All rows are made from the same 11 directions, up to rounding. Whole rows:
[[-0.60 -0.50  0.45 -3.13 -3.00  0.25  0.32  0.40  1.06 -0.62  1.11 -1.21
   1.31 -0.45  0.41]
 [-2.31  2.25 -0.09 -2.58  1.38 -0.53  1.54 -1.65 -3.02 -0.57  0.01  0.29
  -1.52  1.65  0.63]
 [ 0.09 -0.67  2.32  1.61 -2.71  0.60 -0.68 -2.44 -1.59  1.95  0.06 -1.65
   1.42  1.64 -0.89]
 [-0.69 -1.82 -0.56 -1.94  0.01 -1.78 -0.44 -0.66 -0.52  2.00 -0.95 -1.83
  -1.55 -3.60  1.26]
 [-0.21 -2.09 -3.13  1.22  0.33 -3.38 -1.07 -1.61 -1.40 -0.77  0.29  3.30
  -0.56  0.70 -0.79]
 [ 0.39 -0.33  2.01 -1.00  0.23  0.50  0.19 -1.86 -2.39  1.25 -3.26 -0.54
  -3.36 -0.70  0.72]
 [ 0.40 -1.29 -0.24  1.22  2.68  0.45 -2.17 -0.99  2.53 -1.81 -0.28 -1.47
   0.78  2.25 -3.31]
 [-0.54  0.01  1.69 -1.20  1.40  0.74 -2.52 -1.51  0.89  0.36  0.99  0.84
  -1.96 -2.15 -0.39]
 [ 1.32 -0.44 -2.63  0.01 -0.99 -1.19 -0.28 -1.50 -1.67 -0.53 -1.69  4.99
  -0.19 -0.14 -3.61]
 [-0.91  0.57  1.95  3.33 -1.95 -3.97  0.96 -1.11 -3.25  0.18 -1.78  3.44
   0.42  1.28  2.20]
 [-1.97  0.52  0.51  0.34  1.39  0.43 -1.59  0.74 -1.13  0.21 -1.74 -1.04
   0.04 -0.19 -1.90]
 [-1.69  2.64  1.02 -0.08  2.75  0.25  1.24 -0.94 -1.38  2.44  0.03 -3.25
   0.19 -0.61  0.30]
 [-2.34  2.12  1.89 -0.77 -0.36 -0.26 -0.59  0.89  0.52 -1.50 -0.38  0.32
   2.35  0.47 -1.69]]

Rows cut short, each followed by the rest of it:
[ 0.06 -0.65  1.43  0.81 -0.05  0.54  0.08  2.13 -0.14 -1.73 -2.43 -0.33
 -1.42] -> [1.38 1.79]
[ 0.49  1.76  1.14 -0.21  0.39  1.83  0.07  0.42 -0.50  1.89 -2.16 -0.21
 -0.03] -> [-2.42 -2.01]
[-1.28 -0.88 -0.77  2.40  3.11 -1.80 -1.77  1.81  2.77  1.44  2.95 -2.28
  0.78] -> [-3.02  2.30]
[-1.37  1.32  1.91  2.25  0.66  1.36 -0.66 -0.70 -2.51  1.17  1.24 -0.44
 -0.73] -> [1.99 1.17]
[-0.63  0.46 -1.06 -0.06 -0.51  0.40 -0.10  2.96  0.53  0.01 -0.23 -0.05
  1.40] -> [-1.53 -0.56]
[ 0.11  0.38  1.62  0.57 -1.26 -0.40 -1.05 -3.22  0.75  1.69  0.94 -0.71
  2.96] -> [-0.22 -3.22]
[-2.21  0.36  1.54 -3.35 -2.01 -2.55 -0.57 -2.62 -3.01  0.89 -2.06  2.22
 -1.34] -> [-2.65 -0.42]
[-1.01  0.78  2.97  0.37 -0.05 -0.37 -1.31 -0.40  1.68 -0.29  0.68 -0.30
  1.24] -> [-0.55 -0.02]
[-0.49  2.73 -2.12 -0.15  1.05  2.23  1.43  4.37 -0.45 -0.22  0.48  1.02
  0.38] -> [-0.89  0.16]
[ 1.79  2.34  3.34 -0.02  0.60  2.04  0.17 -0.22  3.34 -0.94 -0.93  0.57
  1.28] -> [-0.40 -2.10]
[ 1.73  1.02  1.75 -1.59 -0.91  1.05  1.61 -0.72 -1.03  0.33 -3.97  1.01
 -1.65] -> [-1.01 -0.73]
[-1.72  2.71  1.12 -1.05  0.06  0.54  0.30  1.60 -0.52 -0.45 -1.01  0.82
  0.99] -> [-0.85 -1.03]
[-0.03 -2.74 -1.37  0.46 -1.16 -2.84 -0.33 -0.16  0.75 -1.53 -1.78 -0.83
  1.72] -> [ 1.40 -1.23]
[ 2.58 -0.01 -0.71 -0.57  1.01 -1.81  1.96  0.09  1.08 -1.31 -4.55  2.49
 -1.17] -> [-1.52 -0.90]
[-1.23  1.07  0.28 -2.07 -0.18  0.40 -0.08 -1.60 -0.52 -2.94  1.35  1.73
 -0.03] -> [ 3.59 -1.11]
[-1.13  0.97  0.35 -2.13 -0.36 -0.17 -0.03  2.16  1.18 -2.09 -0.14  1.49
  0.09] -> [-1.05  0.49]
[-1.64  1.74 -0.31 -2.73  0.09  1.75 -0.01  0.52 -0.52 -0.57  1.73  0.01
 -0.06] -> [ 0.15 -0.52]
[-2.29  2.32  0.89 -0.73  0.59  0.38  0.93  3.36 -2.51  0.29 -3.44 -0.17
 -0.91] -> [-1.66  0.87]
[-1.18  1.53  0.09 -1.19  3.58 -0.23  0.03 -2.06  1.56 -1.25  6.09  0.59
 -1.82] -> [1.29 3.46]
[ 0.69 -0.99 -2.61  0.55 -0.11 -0.78 -0.57  0.25 -0.67  0.62 -2.00  1.24
  0.67] -> [-1.26 -3.16]
[ 0.26  0.27 -0.21  0.76  0.08  1.55 -1.59  2.81  1.19 -0.46 -2.34  0.71
  1.26] -> [-1.57 -3.39]
[ 1.32 -0.94  1.33 -2.46 -2.79  1.89  1.22  1.24  0.98  0.21 -2.53 -3.13
  0.33] -> [-0.78  0.01]
[ 1.79 -2.53 -1.48  1.33 -1.56 -2.71  0.39 -3.14 -0.02  1.04  1.01  0.51
  0.75] -> [0.59 0.12]
[-1.43  2.07  1.18 -0.62  0.68  0.85  0.42  1.66 -0.08  0.28  0.12 -0.78
  0.28] -> [-0.99  0.81]
[ 1.12 -1.16  1.01  1.38 -1.49 -2.77 -0.24 -2.12  0.98  0.40 -0.31  1.47
  1.20] -> [-0.73 -0.12]
[ 0.67 -1.51  1.41 -0.44 -3.46  0.81 -0.33  0.05  1.19 -0.99  3.45  0.48
 -0.12] -> [1.29 3.33]
[ 1.29  2.37  2.54  0.92 -2.04  0.30  1.38  0.13  0.17 -1.01 -1.37  3.49
  1.29] -> [ 0.64 -0.54]
[ 0.17  1.87  2.47  2.80 -1.68 -0.75  0.58  2.11 -0.32 -0.04 -0.82  3.46
  0.88] -> [-0.97  1.92]
[ 0.70 -2.50  2.15  0.56 -1.68  1.50 -1.40  2.12 -0.03  1.90 -2.72 -2.76
 -1.89] -> [-2.78  2.00]
[-0.87 -0.36 -1.01 -0.04  1.91  0.66 -0.80  1.13  1.55 -0.67  1.40 -2.37
  0.61] -> [ 0.65 -0.30]
[ 1.55 -1.19  2.51  0.35 -1.59  1.74 -1.21  0.50  2.04  0.49 -1.75 -1.67
  0.55] -> [-1.18 -1.04]
[ 0.22 -0.18  2.64  1.02 -2.22  3.39 -1.90  0.56  0.23  0.33  0.42 -1.02
  0.87] -> [ 1.15 -1.21]
[ 0.37 -0.83  2.19  3.53  0.78  0.76 -1.79 -0.42  0.00  1.04  0.67 -0.60
 -0.94] -> [0.67 1.43]
[ 1.13 -0.70  0.55  4.64 -1.83  0.47  0.95 -0.02 -3.23  1.81  0.93  0.55
 -0.85] -> [2.68 3.55]
[-0.15  0.54 -1.41  0.94 -0.43  0.86  0.52  0.37 -2.91  0.03  1.48  2.52
 -1.60] -> [1.67 1.54]
[-2.29  1.09 -0.69 -0.66 -0.63 -1.04  0.15  2.92 -1.40 -1.33 -1.12  1.77
  0.44] -> [-0.50  0.41]
[ 3.30 -2.55  0.14  0.27 -4.32 -0.31  0.87 -1.09  1.46  0.52  3.05  1.77
 -0.40] -> [-0.42  3.64]
[-0.98 -0.41  1.49 -0.78  0.62 -0.39 -2.23 -4.47  0.12  0.56  2.74 -0.17
 -0.36] -> [ 0.67 -1.12]
[-0.53 -0.44  0.36 -1.11 -0.56 -1.33 -0.76 -0.63  0.12  1.43 -0.38  0.06
 -0.06] -> [-3.17 -0.12]
[ 0.15  0.45 -0.25 -0.11  1.95 -0.20  1.21  0.50  0.72  1.40 -0.16 -2.59
 -0.33] -> [-1.57  1.37]
[ 0.20  0.03  0.80  1.20  0.01  0.29 -0.66  0.22  0.89 -0.56  0.54  0.36
  0.60] -> [ 0.71 -0.13]
[-0.27  0.18 -0.96 -0.36  3.02 -0.80  0.41 -0.01  0.67 -1.22  1.45  0.55
 -2.18] -> [0.34 2.40]
[ 1.10 -1.27 -1.21  0.94 -0.93 -3.70  0.64 -4.12 -0.44 -0.92  0.61  2.84
  0.90] -> [ 2.34 -0.92]
[-0.96 -0.08  2.50  1.88  0.55 -0.10 -1.27  0.92  0.79 -0.05 -3.11 -2.75
  1.80] -> [ 0.38 -1.87]
[-1.11 -0.41  0.78 -0.12 -1.22  0.26 -0.25  0.39  0.20  3.47  0.79 -4.88
  2.14] -> [-2.50  0.31]
[-1.15  0.67  1.98  0.48 -1.96  0.83 -0.06 -0.04 -0.91 -0.07  1.34 -0.74
  1.14] -> [2.02 0.97]
[-2.23 -0.29 -0.97 -0.57  2.05 -1.65 -0.18  0.34 -1.13 -1.14  1.81  0.31
 -2.33] -> [0.75 3.51]
[-2.95  3.29 -0.32 -1.64  1.32 -0.93  1.59 -1.12 -1.90 -0.73  2.18  0.38
  0.94] -> [2.07 0.26]
[ 1.33  0.12  0.72  1.52  0.92  3.30  0.07  0.11 -1.10  2.59  2.12 -1.31
 -2.87] -> [-0.36  3.11]
[-0.18 -0.47 -0.93  3.34  1.40 -3.13 -1.06 -0.03  1.66 -0.29  0.98  1.50
  2.16] -> [-0.33 -0.62]
[-2.56  1.65  2.51 -0.03 -0.90 -0.19  0.24 -2.35 -3.35  1.23  2.26 -0.39
 -0.53] -> [1.91 2.45]
[ 0.44  0.17  1.15 -2.93 -0.29  2.46 -1.47 -0.38  1.06 -0.16  2.47  1.85
 -2.91] -> [-2.27  1.32]
[ 1.69 -1.69 -0.34  1.15 -0.23  2.75 -1.12  1.39 -1.30  1.08 -0.83  0.57
 -3.44] -> [-0.84  1.35]
[ 0.15  0.55  0.34 -2.40 -0.76  0.89  1.51 -0.49 -2.68 -0.49 -3.94  0.18
 -1.89] -> [ 0.84 -0.95]
[ 0.74 -1.03  1.23  1.78 -0.70 -0.43  0.74  0.03  0.24  0.05 -0.90 -1.94
  0.46] -> [1.61 1.51]
[ 0.33  1.27 -0.84  1.59  2.75  0.31  0.19  0.39  0.60 -1.23 -0.42  0.87
  0.37] -> [ 1.59 -1.64]
[-1.21  0.76  3.23 -0.54 -1.73  0.75 -1.20 -0.32  0.37 -3.54 -1.14  1.29
  1.25] -> [ 3.72 -1.90]
[ 0.40 -0.63  1.26  0.41 -3.52  0.54 -0.11  0.13  0.02  0.02  1.78  0.66
  0.98] -> [0.80 1.45]
[-1.62  0.18 -0.63  0.03  1.54 -0.75 -2.07 -0.30  1.37  0.01  2.08 -0.12
  1.39] -> [-1.02 -1.71]
[ 1.35  0.47 -2.69 -0.55  2.14 -0.34  1.94  0.29  2.23 -0.57  2.30 -0.33
  0.34] -> [0.03 0.86]
[ 1.07  0.57 -0.03  2.13  0.08 -1.78  1.52 -2.40 -1.01  1.13  0.50  1.16
  0.58] -> [1.05 0.56]
[ 0.04 -0.62  1.09 -2.05  0.13 -0.07 -0.70 -2.03 -0.57 -0.46 -2.05  0.33
 -1.90] -> [-0.28 -1.11]
[-0.87 -0.35 -2.61 -0.45  0.76 -0.02  0.56  1.01 -2.09  1.33 -0.27 -1.26
 -0.82] -> [-0.70  0.36]
[-0.68 -0.26 -0.82  0.32  2.43  0.28 -0.34  2.14  0.84 -2.35 -1.09 -0.73
 -0.75] -> [1.58 0.09]
[ 0.58 -0.15 -0.41  2.39  0.54 -0.43 -0.17  1.13 -0.18  1.80 -1.34 -0.26
  0.55] -> [-1.84 -0.36]
